The rows of a group lie close to one hidden flat surface of 13 dimensions, which may be shifted away from zero. Surfaces can cross.
Some rows, each with its group after it:
[19 2 -17 -9 -21 -9 14 -27 -12 -16 -12 23 -26 14 1 -4 2 -23 -4 -10 10 -11 34 17 4] -> (3)
[-6 -6 -15 -5 -12 -8 4 -15 -15 -12 0 33 0 8 19 2 -33 -9 11 -12 -19 -17 9 0 -14] -> (0)
[8 -18 12 -2 17 -11 27 10 -1 3 10 -12 1 15 -8 -7 -34 5 3 -5 5 -32 18 7 17] -> (3)
[4 7 -17 -6 0 -4 19 -9 5 23 12 -9 -12 -2 -5 -11 5 -10 18 2 7 -23 -4 2 28] -> (1)
[-1 11 8 -12 0 -9 26 -1 -5 -5 -17 40 -18 13 23 3 -5 18 -32 -1 -11 16 -4 -4 10] -> (0)
[16 -6 -8 -6 13 11 12 31 23 1 7 4 8 20 3 9 -22 22 3 -25 -29 -34 -18 1 7] -> (1)
[3 7 6 8 11 5 -17 -8 -13 36 -9 -1 -19 -6 -26 -5 -7 -3 0 -8 -8 -11 -11 -12 -1] -> (3)
[7 -15 20 2 19 1 -2 36 7 6 -6 -17 15 -18 -15 17 1 -8 5 -2 1 3 12 6 -4] -> (3)
[-4 -18 3 2 1 12 -22 5 -22 0 -6 -27 27 18 1 1 -7 22 -13 7 19 42 -8 -6 -3] -> (2)
[-13 -6 9 -9 16 -24 33 17 4 11 -18 17 -21 -9 10 0 4 6 -19 5 1 7 2 -13 33] -> (0)
[-8 7 -1 -15 6 -11 0 -14 -25 -2 -20 16 1 -8 -1 12 13 2 -8 28 16 34 1 -4 -3] -> (1)
[15 6 -2 6 21 -27 1 -3 2 7 1 -19 5 -4 -19 4 -5 -20 8 31 17 -26 10 -4 -4] -> (3)
[-3 6 -1 1 25 4 6 18 27 -2 1 2 1 -9 3 -8 -4 15 3 5 -14 -22 -22 -7 3] -> (2)
[7 2 -3 1 -10 -14 25 -13 9 -23 25 -9 -5 37 -1 3 -3 20 -12 -5 1 -31 3 3 13] -> (0)
[-1 7 13 11 -14 -4 1 -7 14 -25 18 -16 8 -7 4 1 25 -10 -2 18 15 9 11 7 -19] -> (3)
[-7 -16 -27 -4 -3 -14 -1 -22 -8 -23 0 5 -3 6 8 -19 -15 6 10 12 14 -3 11 -12 -3] -> (0)
[-5 -15 4 -10 14 28 -3 6 -4 -9 -12 0 5 -6 8 -23 -11 18 1 1 6 28 -8 7 -2] -> (2)
[-23 8 3 20 -25 -10 -5 10 35 -23 16 7 0 -18 20 -3 31 12 -7 4 -14 15 -6 -22 -7] -> (0)
[20 -3 4 -1 3 -14 25 16 15 7 2 -10 -11 19 2 11 4 -13 -14 -10 2 -24 10 11 22] -> (1)
[2 -3 9 -9 2 5 25 2 1 19 19 -1 -1 -27 -17 1 4 1 36 9 3 0 12 7 2] -> (1)
[5 -6 -29 -6 -11 0 1 -8 14 -17 -2 21 -27 10 -10 -7 3 20 3 -30 -16 -28 4 -10 14] -> (2)
[-9 1 16 -3 4 25 0 -17 -12 9 -1 5 -22 -6 -9 -15 2 12 -4 -7 -1 14 -16 3 -4] -> (2)
[14 11 -9 -29 -4 20 22 -8 -14 6 8 19 2 23 -3 27 0 21 6 -14 -15 -1 -19 14 4] -> (3)
[2 4 -1 8 -6 11 -22 12 -5 29 -1 -19 17 -13 -5 -2 6 -14 15 -7 1 14 -3 4 6] -> (2)
[-23 -5 1 -15 8 -2 23 -31 -3 -5 10 -5 -34 3 -8 1 23 3 -5 9 17 -13 -17 -8 14] -> (1)
[7 8 12 -2 0 6 15 -6 -10 23 2 29 -6 -16 1 -14 -32 2 18 -5 -17 1 9 6 -8] -> (1)
[40 0 -17 4 5 2 -9 21 26 -3 -15 -7 -6 5 -20 -10 10 18 -8 -5 2 2 10 -2 4] -> (0)
[16 16 15 -10 14 13 14 19 7 14 -1 -10 10 4 6 29 15 -14 -8 5 -2 3 -19 21 -2] -> (3)
[-7 0 1 -2 -5 9 5 -24 -7 -6 11 -10 -8 -2 4 -16 0 -14 10 7 15 -6 0 11 -3] -> (2)
[3 3 0 6 -25 20 -8 -11 6 -20 7 15 -7 9 3 -12 4 28 -6 -20 -14 12 -3 -1 -12] -> (0)
[3 -26 -24 -11 29 -13 1 2 0 -15 -2 -32 17 2 -5 7 -10 -24 21 28 29 -26 4 4 -3] -> (3)
[-7 -24 -9 -11 10 -7 -8 37 4 -16 -10 0 26 -5 -1 35 5 7 4 -4 -8 5 3 -9 -1] -> (1)
[-4 16 16 0 -6 4 -2 -20 -2 -17 -7 22 -17 -11 -2 6 14 -20 -8 -2 -4 -2 10 14 -22] -> (0)
[-7 18 21 4 -8 6 10 -21 3 -24 27 9 8 4 14 9 -4 5 -4 15 -9 -3 -10 6 -34] -> (1)
[1 9 5 -15 15 -10 10 -23 -24 -1 8 -9 1 18 -34 29 6 17 -5 23 17 -6 -4 -1 -2] -> (1)
[-2 -44 5 -19 3 16 3 15 -29 -20 2 -7 33 13 3 13 -31 15 12 -10 7 23 19 15 -9] -> (2)
[-10 31 12 12 -3 -16 -12 -17 -5 10 18 6 7 -16 -21 26 6 -22 14 9 -17 -33 -1 -3 -20] -> (2)
[27 6 -14 10 -22 11 -13 -11 3 -5 11 3 6 19 0 -11 -18 6 7 -18 -11 -9 8 9 -15] -> (0)
[-10 -6 -14 -16 -8 8 2 -18 -17 2 2 -5 -11 3 -13 13 18 -19 13 -15 11 -15 3 13 18] -> (1)
[-16 -26 -5 -17 -2 38 2 8 19 -35 8 -7 0 -5 20 3 20 -5 14 -19 -2 1 -17 16 -10] -> (0)
[-4 -32 -3 -1 1 4 -18 21 1 -13 -16 0 3 -26 -9 4 6 -23 17 -16 1 6 30 4 -9] -> (3)
[-16 4 26 6 1 -11 23 -5 15 -6 28 7 -11 -21 -5 12 5 -4 13 6 -15 -27 1 -5 -15] -> (0)
[30 32 -2 3 -4 -20 24 -16 8 10 16 -3 -6 26 -10 5 -1 8 -11 16 5 -23 1 5 10] -> (3)
[4 3 5 -9 9 34 -13 -14 -17 15 -7 -4 -13 0 -31 -8 7 27 0 -9 4 18 -18 1 0] -> (1)
[21 23 26 5 3 -6 19 28 23 24 2 0 -2 -16 -6 10 18 2 -8 8 -9 8 2 5 4] -> (1)
[-14 -18 0 -16 -2 9 10 -4 4 -4 0 -3 -32 2 -5 26 42 8 -15 -8 4 10 -23 -13 5] -> (2)
[-14 0 -4 15 15 -19 -18 6 4 -1 -16 -3 5 -12 11 -18 -9 -7 -9 22 9 5 -3 -18 0] -> (2)
[-9 5 -30 -26 -6 26 -3 -28 -23 5 -12 28 -12 12 18 6 -2 -11 10 -18 -14 -1 -30 7 -1] -> (3)
[-8 22 12 4 -13 -13 21 -13 9 -20 15 10 -1 18 22 7 10 19 -27 14 -5 9 -13 -5 -3] -> (0)
[-8 -5 17 -5 -2 14 15 -22 1 -15 6 13 -40 -7 -21 -16 6 -1 2 -22 -1 -23 15 11 2] -> (0)
[-34 -24 12 15 7 -6 -3 6 6 -8 1 8 -9 -18 19 -28 -26 3 2 -6 -10 -5 -1 -21 -5] -> (2)
[-5 -4 -14 -17 29 11 -11 -14 -23 6 -6 -18 12 4 -15 6 -7 -9 13 20 19 -11 -16 5 -2] -> (2)
[-8 8 4 0 15 8 -20 -18 -26 31 -12 2 -12 -8 -11 5 -12 -29 5 -5 -5 -14 -16 0 -10] -> (3)
[16 4 -17 -2 -7 2 -16 10 16 -44 -4 15 18 17 -4 22 7 26 -7 -8 -18 -7 4 0 -20] -> (1)
[8 1 24 2 -14 -10 30 3 19 -24 4 24 -18 -9 4 -9 6 12 -10 2 -4 11 32 4 -6] -> (2)
[19 31 -17 -16 7 -5 10 -15 -8 -2 11 19 16 24 -14 20 -16 22 10 10 -16 -29 -11 7 -5] -> (1)
[-3 9 -10 15 -12 -2 -28 -14 -5 4 13 -9 27 -4 17 -3 -14 -19 18 19 -3 4 -8 -4 -33] -> (0)
[15 10 3 -8 -3 22 6 -1 1 -16 -2 22 4 5 4 -17 -15 19 2 -12 -12 3 6 24 -4] -> (2)
[-26 5 23 6 22 -8 2 8 -2 8 -8 -9 7 -5 34 6 -4 -27 -21 21 4 8 -27 -4 -5] -> (2)
[8 -8 26 -3 18 21 3 29 9 17 7 -18 6 -7 -26 26 7 15 1 -12 -11 -1 -12 6 -7] -> (3)
[31 -10 -20 -12 -7 24 15 8 26 8 17 -26 -7 8 -8 8 29 -1 21 -12 9 -7 -8 17 8] -> (3)
[8 1 8 1 4 -22 -7 -1 -13 -26 1 -3 19 20 -18 34 -6 5 -14 10 4 -11 20 2 -17] -> (3)
[-4 7 11 -1 18 -24 11 16 13 -5 -6 15 -13 3 -17 29 10 22 -24 5 -17 -14 -9 -24 1] -> (1)
[22 16 -7 21 -8 -10 -10 -9 11 9 11 -25 3 -1 -9 -18 2 -17 7 14 14 -11 13 4 -5] -> (0)

New rows. What belongs after each?
[33 40 -17 -9 -4 -14 -2 -32 -25 -1 -8 12 8 23 -21 7 -1 4 -6 25 16 0 16 15 -1] -> (1)
[1 -3 -2 -1 -6 -9 28 16 29 -12 7 1 -9 13 33 7 13 -13 -14 -9 -5 -15 -5 6 14] -> (2)
[-2 -6 -25 -21 18 5 10 -5 3 -34 -16 24 -7 19 18 -13 -20 5 -5 -7 -4 -26 -6 8 7] -> (2)
[32 16 -20 1 -7 -5 -12 -3 8 -19 -22 30 -8 18 -2 -5 -7 19 -21 -5 -11 5 10 -1 -13] -> (0)
[10 10 -16 11 8 -19 -14 2 -4 22 -1 -27 23 25 12 -4 -17 4 -15 25 15 9 -21 -16 11] -> (0)
[10 24 -5 2 -8 3 -5 -1 22 4 -11 15 -16 -20 2 -5 37 -4 -7 10 -3 21 -9 -5 -6] -> (3)
[-16 -8 -11 -7 -13 -3 -10 -23 -27 -1 13 11 10 -21 -24 10 -7 -8 42 1 -2 -9 23 0 -14] -> (1)
[5 0 3 -5 -5 4 21 -11 5 -19 15 -19 -6 35 2 0 10 17 -22 -5 15 -9 -5 12 20] -> (0)
[6 13 -18 -9 -10 11 -4 5 13 -13 19 6 31 -21 -12 9 17 21 40 15 -8 10 1 5 -18] -> (1)
[-6 -10 8 22 -15 -1 -1 -5 20 -12 19 -18 -14 1 4 -21 2 -11 -2 -13 3 -20 10 0 -2] -> (3)
[25 -9 -12 11 -3 -16 8 19 24 1 6 8 3 -10 -8 -21 -21 20 20 0 -11 -14 27 -11 0] -> (1)
[22 3 2 -14 10 16 4 6 -6 9 -29 16 -15 12 -1 -6 -3 21 -24 -7 0 29 -7 6 7] -> (0)
[-5 -9 -6 -18 -7 21 7 5 3 -24 20 -3 16 5 -7 36 16 -1 23 -20 -12 -20 -4 19 -8] -> (1)
[-7 -38 17 -17 12 37 13 -1 -15 -4 2 -2 -15 5 -3 -6 -23 19 7 -20 -2 7 -8 7 -10] -> (1)
[9 -10 5 -2 -12 19 5 18 18 -9 14 7 3 -2 -5 9 7 39 7 -16 -21 16 -4 -6 -13] -> (0)
[-8 -3 -15 -13 -5 23 8 -25 -22 24 13 1 -5 -1 6 -23 -18 -5 31 -10 1 -4 -14 9 12] -> (3)
[-1 16 -10 3 -15 -8 -11 4 5 8 10 -13 15 10 5 38 26 -20 -2 -6 -9 -11 -13 2 2] -> (2)
[-17 -26 -7 -4 14 -16 20 15 8 2 17 -16 9 -4 5 0 -7 21 13 15 6 -3 -8 -22 17] -> (0)
[11 -9 -3 -4 3 14 22 16 27 7 -5 -2 -30 -2 5 -25 15 16 -7 -15 3 4 -9 -1 24] -> (2)
[6 -9 -6 0 8 -15 5 16 -1 11 -9 14 -5 4 -9 8 -21 14 -2 -13 -17 -13 5 -15 10] -> (0)
[10 -17 -31 -9 9 -3 -13 0 -6 -15 -22 -6 4 10 2 -4 -4 -12 2 2 17 -5 11 3 4] -> (0)
[-7 6 4 -8 -10 -6 -2 7 -11 4 1 11 12 -25 -16 33 22 -19 22 -2 -9 2 18 8 -3] -> (1)
[5 -6 8 3 -4 -6 15 -4 6 -8 30 -14 5 7 -12 11 -9 3 15 1 -3 -26 10 3 -9] -> (1)
[-21 -6 0 8 14 4 -6 -1 16 -7 17 -27 0 6 -1 -2 4 9 -3 1 0 -26 -31 -16 0] -> (0)
[-2 -34 7 -4 -1 18 17 16 11 16 8 -11 -13 -19 0 -22 -3 1 22 -19 3 6 9 4 15] -> (2)
[24 9 -21 -25 28 -19 19 0 -10 -2 -7 15 19 15 -17 12 -21 45 6 41 6 5 -3 -10 1] -> (1)
[16 -12 -35 -1 -5 -4 -11 26 32 -35 -8 -2 15 15 16 6 11 7 -3 -7 -5 -7 1 -4 0] -> (0)
[-11 -18 12 -10 22 13 12 -2 3 -9 -1 0 -14 -13 -9 -21 -5 33 1 13 10 14 -10 -9 -3] -> (3)
[-4 5 -6 0 -16 -4 17 -26 8 -15 14 15 -23 -3 6 -12 6 -7 7 0 -1 -17 7 3 -2] -> (1)
[-5 -3 33 13 7 19 -4 -10 10 -9 11 -16 -26 -3 -25 -15 14 38 -21 3 6 12 -16 -13 -17] -> (3)
[-12 -1 -9 -7 21 -8 -15 -15 -13 -7 -7 -2 3 -14 -25 15 7 -2 11 26 10 -8 -4 -10 -16] -> (2)
[15 -3 -17 -5 27 -10 -2 9 8 -4 -16 -4 5 -13 -20 -16 -5 12 12 25 16 -3 11 -4 6] -> (2)
[11 10 0 -14 17 3 4 -21 -20 8 -13 -14 -4 7 -11 -5 5 -12 -5 28 33 10 -2 15 5] -> (2)
[4 -19 14 -4 -13 24 8 3 -3 1 -12 13 -23 -12 16 -22 -4 -20 1 -26 2 21 19 19 -3] -> (1)
[15 -2 3 -6 -1 -8 33 9 3 17 2 -9 -8 13 6 -8 -5 -11 -4 -6 11 -6 14 15 34] -> (0)
[5 2 -8 -5 -17 -9 19 -8 2 -24 23 17 12 34 21 13 -24 30 -4 -7 -21 -12 -5 -4 -9] -> (0)
[-10 9 41 -6 -6 30 30 -6 -2 13 27 5 -12 -5 12 8 -2 -6 5 -16 -19 -5 -18 23 -11] -> (0)
[0 -17 0 5 1 21 1 12 22 16 -2 -14 -24 -32 -8 -37 18 -10 21 -15 10 4 8 4 16] -> (0)
[-4 9 -12 -4 -9 -6 7 -32 -1 -12 13 3 -16 -2 -11 -2 11 -19 16 5 10 -30 8 8 -4] -> (2)
[-4 14 14 15 -5 15 -6 -5 28 -6 18 -15 -9 -9 2 -15 25 7 -5 5 0 2 -19 -3 -13] -> (0)
[28 16 22 -3 -27 5 10 15 -6 9 -6 29 12 -1 8 22 6 3 -8 -9 -19 40 21 18 -15] -> (0)
[-10 -17 -1 -10 5 -18 13 -4 -10 -21 2 2 -6 6 -16 21 0 -11 4 -7 4 -30 22 4 7] -> (0)
[3 10 26 -7 -10 3 43 2 2 13 25 14 -1 -7 13 3 -14 -14 18 -9 -14 -16 14 27 8] -> (3)
[2 -2 -1 8 -28 4 -10 12 12 -19 9 22 6 10 -1 12 3 44 -9 -26 -32 14 3 -17 -12] -> (0)
[19 11 -17 -13 -10 31 6 -4 19 -22 7 -9 7 3 6 -15 28 10 11 4 13 14 -5 26 2] -> (2)
[-25 -12 27 -9 10 4 27 21 0 12 8 -7 -5 -3 10 21 10 -4 -8 -11 -4 -2 -14 3 22] -> (0)
[-17 12 21 17 -30 -15 9 -20 -10 4 27 -7 -2 3 4 -2 5 -8 -4 -2 4 0 13 0 7] -> (0)
[-7 -15 7 -1 -15 6 25 -16 4 11 14 4 -42 -3 -5 -11 6 -10 9 -29 -3 -20 9 1 14] -> (2)
[5 1 -13 -1 -13 -1 12 11 19 -10 18 -8 18 9 17 -5 6 17 6 1 1 5 0 2 15] -> (3)
[-7 12 -8 9 10 -20 -5 -16 2 -6 5 -6 -4 10 -2 -7 -7 -3 -8 16 5 -27 -10 -13 0] -> (2)
[25 15 1 -2 3 -9 2 10 -10 17 -18 -5 6 23 6 13 -1 -14 -26 0 8 8 5 13 15] -> (0)
[18 19 -28 -8 -13 -11 2 -1 6 -31 -12 37 22 16 35 5 -12 -4 -3 7 -13 3 10 14 -13] -> (1)
[-15 -21 -19 -13 -8 16 -2 -10 -6 -11 0 -18 -4 9 22 -1 19 -18 1 -6 19 10 -12 6 8] -> (2)
[8 -5 -25 -3 15 0 -7 20 14 4 -36 22 -14 1 19 -19 -8 5 -15 -11 -9 3 -12 -11 15] -> (0)
[-15 -16 -10 -7 36 -15 0 11 10 -11 -20 14 -18 -16 -9 5 -3 3 -3 8 -4 -25 -10 -23 0] -> (0)
[14 38 6 20 -19 -19 -2 -1 19 3 1 29 2 -12 23 3 -2 -32 -3 8 -23 -8 10 5 -27] -> (0)
